The groups are shells around one centre, one inside the other: the same stretched ball of 4 dimensions in 6 sizes.
(in the rows, 128 means zero)
Some rows, each with its group after it:
[117 149 129 124 142 105 108 125 135 102 162 154 149 148  84  66 126 140
 128 119 162 125 117]	pado
[119 143 156 118 135 118 112 122 122 128 166 109 139 121  92  84 135 142
 165 119 156 146 103]	Mivu
[147 127 113 123 101 114 121  85 143 152 113 121 142 181 193 152 150 170
 139 116 133 133 114]	ruv
[123 150 140 120 127 126 108  96 137 143 151 123 128 144 124 129 139 162
 147 113 158 139 109]	Mivu
[142 117 125 140 107 113 111 110 142 163 151  64 145 110 116 122 103 140
 184 121 137 161  91]	bemu
[106 156 152 128 150 121  98 126 133 123 191 113 133  97  38  73 107 133
 162 117 174 147 101]	zafen
[104 151 147 125 159  99 106 154 123  81 191 145 156 113  23  12 111 116
 144 124 170 131 111]	zafen
[116 135 141 141 143 105 100 146 134 120 196  88 151  77  18  44  82 111
 179 124 162 156  92]	mul
[161 102 109 136  84 110 123  91 145 178 114  66 150 149 192 159 127 157
 176 121 117 155  96]	bemu
[153  99 112 145 100  95 118 126 140 151 143  61 165 115 120  93  97 125
 185 127 123 159  91]	bemu
[148 112  98 142 105  95 116 114 149 138 134 102 162 146 134 102 105 137
 152 124 131 141 105]	pado
[150 113 124 133  96 116 118  96 140 173 130  67 143 134 163 148 125 154
 180 120 128 158  95]	bemu
[149 123 116 129  97 119 117  83 146 170 120  93 137 158 183 165 136 167
 158 116 132 146 104]	ruv
[151 103 127 132 100 100 125 122 129 148 135  71 162 131 145  98 124 136
 182 126 122 155  95]	Mivu
[140 134 119 119 108 115 120  88 140 143 118 133 140 183 184 144 155 171
 133 116 139 129 117]	pado
[122 151 132 116 132 115 113 105 134 118 144 153 139 167 128 104 147 158
 127 116 157 124 120]	pado
[142 107 111 149 114  91 111 138 143 134 162  74 167 102  78  65  81 114
 179 128 135 155  92]	Mivu
[160  92 116 146  87 104 119 112 141 179 136  31 157 107 145 128  99 134
 204 126 116 171  83]	zafen
[144 130 116 126 103 118 117  84 145 158 120 113 137 170 181 157 142 169
 145 115 137 138 110]	ruv
[174  95  97 135  69 109 129  76 149 188  90  68 150 175 240 187 140 170
 168 120 105 151 100]	zafen
[162 100 104 140  84 107 121  94 148 177 116  63 152 145 183 153 118 153
 177 122 117 156  95]	bemu
[140 122 128 138 109 117 110 105 142 165 150  69 140 114 120 130 109 145
 181 119 140 160  92]	ruv
[126 140 152 121 124 125 111 107 128 150 157  93 132 122 115 118 135 152
 172 117 152 152  99]	mul
[139 134 117 130 108 122 111  84 149 161 131 108 133 154 158 157 130 166
 149 114 144 142 107]	mul
[159 104 102 131  92  95 128 104 141 145 110 104 163 174 189 122 135 152
 150 124 117 137 109]	pado
[144 110 105 151 110  97 109 125 149 145 155  75 160 110  94  90  83 124
 174 125 135 154  94]	mul
[105 161 157 118 152 120 103 125 126 112 182 135 134 119  57  70 128 140
 149 116 173 137 109]	Mivu
[115 155 145 117 139 120 108 111 131 121 161 140 134 143  98  96 139 152
 140 115 164 133 113]	ruv
[105 150 160 129 153 115  99 143 125 115 201 101 141  80  16  46 101 119
 174 121 172 153  96]	zafen
[140 121 107 146 113 103 107 114 151 145 153  91 152 122 102 104  92 134
 162 121 142 148  99]	mul

New rows, each followed by its group:
[162 108 100 127  85 103 129  87 143 156  96 109 155 192 223 153 150 167
 144 121 115 134 112]	mul
[118 146 146 127 134 121 104 116 134 137 172 103 134 111  78  98 117 142
 165 117 161 149 100]	ruv
[153 112  95 136  99  95 121 104 148 138 118 116 161 172 169 117 124 149
 141 123 125 133 111]	Mivu
[122 140 127 125 138  98 113 133 131  98 159 147 157 147  87  53 125 133
 134 123 154 126 115]	pado
[162 105  98 141  83 110 119  85 154 179 112  73 148 154 191 167 119 160
 167 120 119 152  99]	Mivu
[136 121 109 148 119  99 105 125 149 136 163  90 156 110  78  83  83 124
 165 123 145 150  97]	zafen
[137 118 130 126 118  96 122 132 126 120 145 106 163 139 119  68 128 132
 161 126 135 141 105]	pado
[105 164 149 113 154 114 107 124 126  95 171 166 139 147  74  62 142 145
 126 117 172 123 120]	zafen
[131 124 146 125 123 105 118 132 122 128 158  91 155 119 100  71 126 131
 175 125 141 150  98]	Mivu
[166  98  97 138  80 103 125  90 149 172 104  78 156 165 206 157 127 158
 164 122 112 148 101]	ruv
[165  89 102 142  86  91 127 116 141 156 119  65 170 142 168 111 112 135
 178 128 110 153  95]	Mivu
[108 151 156 129 147 121  99 130 130 127 193 100 135  88  35  70 105 129
 172 118 170 153  97]	zafen
[129 124 150 127 125 107 116 134 121 132 165  81 153 106  88  70 120 128
 183 124 143 155  94]	mul
[121 137 146 122 136 106 114 135 123 112 167 117 152 124  81  58 127 131
 159 123 153 141 105]	bemu
[116 150 149 117 138 118 110 117 127 121 163 129 138 135  95  87 138 147
 149 117 161 137 110]	bemu
[122 135 127 138 137 101 104 136 138 115 177 112 154 109  53  55  95 121
 157 123 157 143 102]	bemu
[141 133 115 119 108 111 122  90 140 138 115 140 144 189 186 137 156 169
 128 117 137 126 119]	Mivu
[138 120 133 138 111 115 110 113 138 161 157  62 144 103 106 115 105 138
 188 121 140 163  89]	ruv
[115 142 131 131 146  97 107 144 132  95 179 136 158 121  46  34 106 120
 144 124 161 133 109]	pado
[157 114 110 122  89 108 129  85 139 157  98 112 149 191 222 157 158 171
 144 119 120 135 113]	mul
[143 128 131 118 104 118 122  91 133 155 121 107 139 166 183 146 155 167
 155 117 134 141 108]	pado
[162  86 109 147  89  91 124 126 139 159 134  44 171 115 140  99  98 124
 196 130 112 164  87]	zafen
[144 121 133 124 104 116 120 100 133 159 132  85 143 143 161 134 139 156
 171 119 133 151 100]	bemu
[165  91 116 136  82 101 128 108 135 171 117  50 161 137 181 131 124 143
 191 126 109 161  91]	zafen
[139 118 133 126 114 102 121 125 127 132 144  95 158 135 126  84 129 136
 168 124 134 146 102]	bemu
[155 104 119 130  93 103 126 107 134 156 121  78 157 149 174 123 132 148
 173 124 119 150  99]	bemu
[124 135 119 132 136  94 111 134 137 100 161 141 160 141  79  51 112 128
 136 123 152 128 113]	Mivu
[113 153 137 127 144 114 102 122 137 116 174 134 139 125  65  77 116 139
 143 117 167 136 110]	ruv
[104 165 156 111 154 119 107 123 123 102 174 155 135 139  72  68 143 146
 134 116 173 128 117]	zafen
[138 134 135 114 110 120 122  90 131 149 123 118 136 171 180 143 161 170
 148 116 139 137 112]	mul
[113 146 149 117 147 102 114 141 119  91 171 144 154 135  69  37 134 130
 143 123 160 130 113]	zafen
[138 113 131 132 117  96 119 137 127 127 154  86 164 119 101  63 114 124
 175 127 134 150  97]	ruv
[156 103 107 147  91 108 114 102 150 176 134  53 151 120 147 141  99 143
 185 122 124 162  90]	Mivu
[136 112 138 137 119 100 115 141 127 136 167  64 161  94  79  62 100 117
 192 127 137 161  89]	Mivu
[110 154 141 126 146 115 102 124 135 114 177 133 139 121  59  73 116 137
 145 117 169 137 109]	ruv
[153 112  99 141  96 105 116  97 152 160 125  90 152 150 162 139 113 151
 158 121 127 146 102]	ruv
[107 153 138 129 154 104 102 141 132  94 187 142 150 115  32  36 106 123
 141 121 171 133 110]	Mivu
[129 143 134 113 123 114 119 103 130 124 133 144 142 174 153 112 158 162
 132 117 148 126 119]	Mivu
